There are 5 ways to turn a row about zero (a turn may also mirror it). The second row of each pair is the first, turned, with some noise. The first 35 pairs use one turn. New pairs use 2 turns, one after the other, and a turn may come again.
(in the rows, 128 means zero)
Some pairs, each with its turns in order after it:
[151 186  81  85 139 159]
[134 140 127  41 155 136] => Libub

[131 122 175 118 127 122]
[ 93 110 135 106 119 143] => Zerip

[119  98 123 153 141 156]
[127 137 104 152 122 165] => Libub

[134 103 128 127 114 132]
[120 149 126 133 132 111] => Zit

[153 120 121  79 175 119]
[117 182 160 120 145 162] => Zerip

[138 123 130 128 123  93]
[ 93 139 131 125 128 123] => Gis

[167 114 145 119  86  64]
[134  57 158 142 122  85] => Libub

[146 130 101 102 107 122]
[117 125 118 141 171 131] => situ

[138 122  91 143 183 132]
[179 146 156 139 139 153] => Zerip

[171 128 108 123 158 131]
[111 107 143 163 131 161] => situ

[187 113  66 174 104 113]
[ 56 119 143 187  94 103] => Zit

[135 108 177  50 103 159]
[171 193  65 103 125 122] => Zit

[131 148 128 122  65 120]
[120 156 108 134 163  84] => situ

[118 134 158 145 106 130]
[115  94 114 116 119 117] => Zerip

[148  79 178  83  50 125]
[200  73 101 164 135  74] => Libub

[113 125 152 100 143 126]
[163 137 121 120 137 139] => Zit

[117 131 161 110 183 120]
[116 127 185 102 133 153] => Zerip

[120 161 136 147 110 126]
[131 134 128 142 116  87] => situ

[115 148  58 109 112 131]
[153 148 182 102 102 102] => Gis

[125 139 117 146  56 206]
[ 60 133  81  72 127  86] => Zit

[129 173 123  97 142 151]
[154 108 139  81 128 146] => Gis

[ 97 126 120 133 125 137]
[135 153 121 133 106 132] => Libub

[150  98 157 133 136  84]
[ 75 146  93 139 131 132] => Gis

[138 187 124 134 118 144]
[103  99 106 101 105 158] => Zit

[169 177 112 193 120 178]
[147  37 137 147  99  96] => Gis

[132 150 134 128 111 134]
[111 129 116 111 119 141] => Zit

[127  89 119 141 142 111]
[131 113 144 156 118 157] => Libub

[167 108 128 121 163 145]
[146 156 133 113 113 172] => Zerip

[119 151  75 145  87  90]
[116  99 144  90  66 120] => Libub

[135 147 130 109 106 171]
[129 152 109 101 102  98] => Zerip

[111 121  50 146 122 194]
[114  60  51 135 125 131] => situ

[ 88 136 133 136 136 119]
[132 132 138 128 169 121] => Gis

[130 146 111 115 113 131]
[120 115 123 134 149 113] => situ

[141 119 144 129 109 126]
[117 155 124 126 132 129] => situ

[117 154 166  95 136 131]
[128 118 123 100 152 173] => Gis

New pairs. What belongs after each?
[147 140 135  50 132  86]
[125 106 167 167 195 104] => Libub Libub

[ 94  89 122 127 136 107]
[124  87 141 126 115 163] => Gis Zit

[121 179 160 125 168 139]
[ 90 148 127 162 153 171] => situ Gis

[149  78 119 138 153 110]
[119 133  87 164 141 154] => Libub Libub

[144 106 126  72 199 120]
[172 130  61 123 138 179] => Zit Zerip

[142 103 107 139 206 132]
[124  93  82 144 125 194] => Zit Zerip

[128  50 113 115 138 129]
[114  79 180 113 117  96] => Gis Gis

[ 93 139 147  98 136 206]
[109  68 153 186 153 108] => Libub situ

[131 137 169 183  75 124]
[135  99 118 202 155 114] => Libub Zerip

[114 136 177 155 160 131]
[ 88 164 152 114 148 142] => Zit situ

[116 132  97 106 120 107]
[ 95 136 108 112 117 137] => Libub Zerip

[116 123 174 123 149 137]
[107 156 108 100 136 145] => Zit Zerip

[120 135 113 125 129 143]
[107 120 132 124 126 130] => Zerip Gis

[105 164 127 147 128 105]
[139 165 143 155 132 138] => situ situ

[152 108 171 168 127 138]
[100 128  84 108 149 155] => Zerip situ

[118 145  88 126  92 131]
[150 119 123 143 176 138] => Zerip Zerip

[ 92  75 117 202 158  50]
[126 189 192 103  38 127] => Zit situ

[144 156 126 123 109 126]
[132 102 146 133 147 130] => situ Zerip

[116  99 125 160  78 106]
[126 114 131 105 192 137] => Zit Gis

[123  50 206 125 147  50]
[132 126 135  67  21 192] => Zit Zit

[139 127 131 123 132 100]
[135 101 128 141 127 135] => Zit Gis

[104  50 137 137 127 165]
[187 144 173 105  82 146] => situ Gis

[133 138  73 133  63 139]
[109 142  92 115 199 148] => Libub situ

[126 112 121  57 183  94]
[183 139 132  93  57 136] => Libub Zit

[166 141 136 185 148 141]
[175 155 137 138 170 100] => Libub Gis

[109 110  99 189 104 139]
[137  68 115 134 157 167] => Gis Zerip

[118 175 141 114 129 126]
[111 156 115  95 147 140] => Zerip Gis

[115 126 179 128 103 133]
[ 97 127 136 171 109 112] => Zerip Zerip

[122  90 119 166  96 190]
[132  58 102 111  87 119] => Zerip Libub

[129 152 120 101 126 118]
[113 104 101 135 120 132] => Zit situ

[160 189  67 106 139 154]
[187 136  53 139 152 141] => Libub Zit

[108  98 143 117 148 122]
[144 125 124 115 107 164] => situ Gis

[124 106 106  55 128 118]
[148 111 143 122  97  59] => Zerip situ

[154 139 122 112  60 142]
[ 98 173  99 101 101 103] => Gis situ

[ 95  90 126 101 167 143]
[ 82 122 118  89 152 157] => situ situ

[ 76 128 144 206 134 128]
[108 115 101 159  97 204] => Zerip Zerip

[126  50 193 128 132 102]
[102 112 212 127  86  91] => Libub Zit

[158  62 137 128 183 125]
[132 130 191 103  99  74] => Gis Gis

[115 206 171 123 132 140]
[200 125  89  99 154 142] => Zit Libub

[142 122 115 122  57 113]
[141 166 102 133 175 164] => Libub situ

[140 178 146 155  88 206]
[150 136 177  61  84 169] => Libub Libub

[136 133 111 153 160 154]
[112 106 115 125  89 148] => Zerip Gis

[128 139  96 100 137  62]
[116  86 149  90 103  85] => Zit Zit

[149 135  71  81  97 132]
[ 89  69 143 143 163 107] => Zit Zit

[119 161 107 139  69 121]
[145 151 112 120 193 124] => Libub situ

[ 58 134 154  58 124 149]
[ 53 183 175 131 138 150] => situ Zerip

[114 125 124 112 107 141]
[130 102 119 133 124 143] => Gis Gis

[129 102  67 148 135 133]
[177 148 111 156 102 146] => situ Zerip

[ 90  76 167 116 115 134]
[157  69 122 114 128  91] => Gis Gis

[190 144 161 156 128 143]
[128 201 123 139 105 121] => Zerip Zerip

[123 146  83 134 102 117]
[ 87 115 158 122 122 145] => Zerip Libub

[138 136 176 131 120 149]
[132 155  93 135 160 127] => Zerip Zit

[141 206 182 106 161 126]
[191 195  91 112 114 150] => Gis Gis

[115 100 190  94 153 119]
[164 157 112 112 170  78] => situ Libub

[145 147  64 137 124 102]
[ 75 146 129 133  81 114] => Libub Zerip

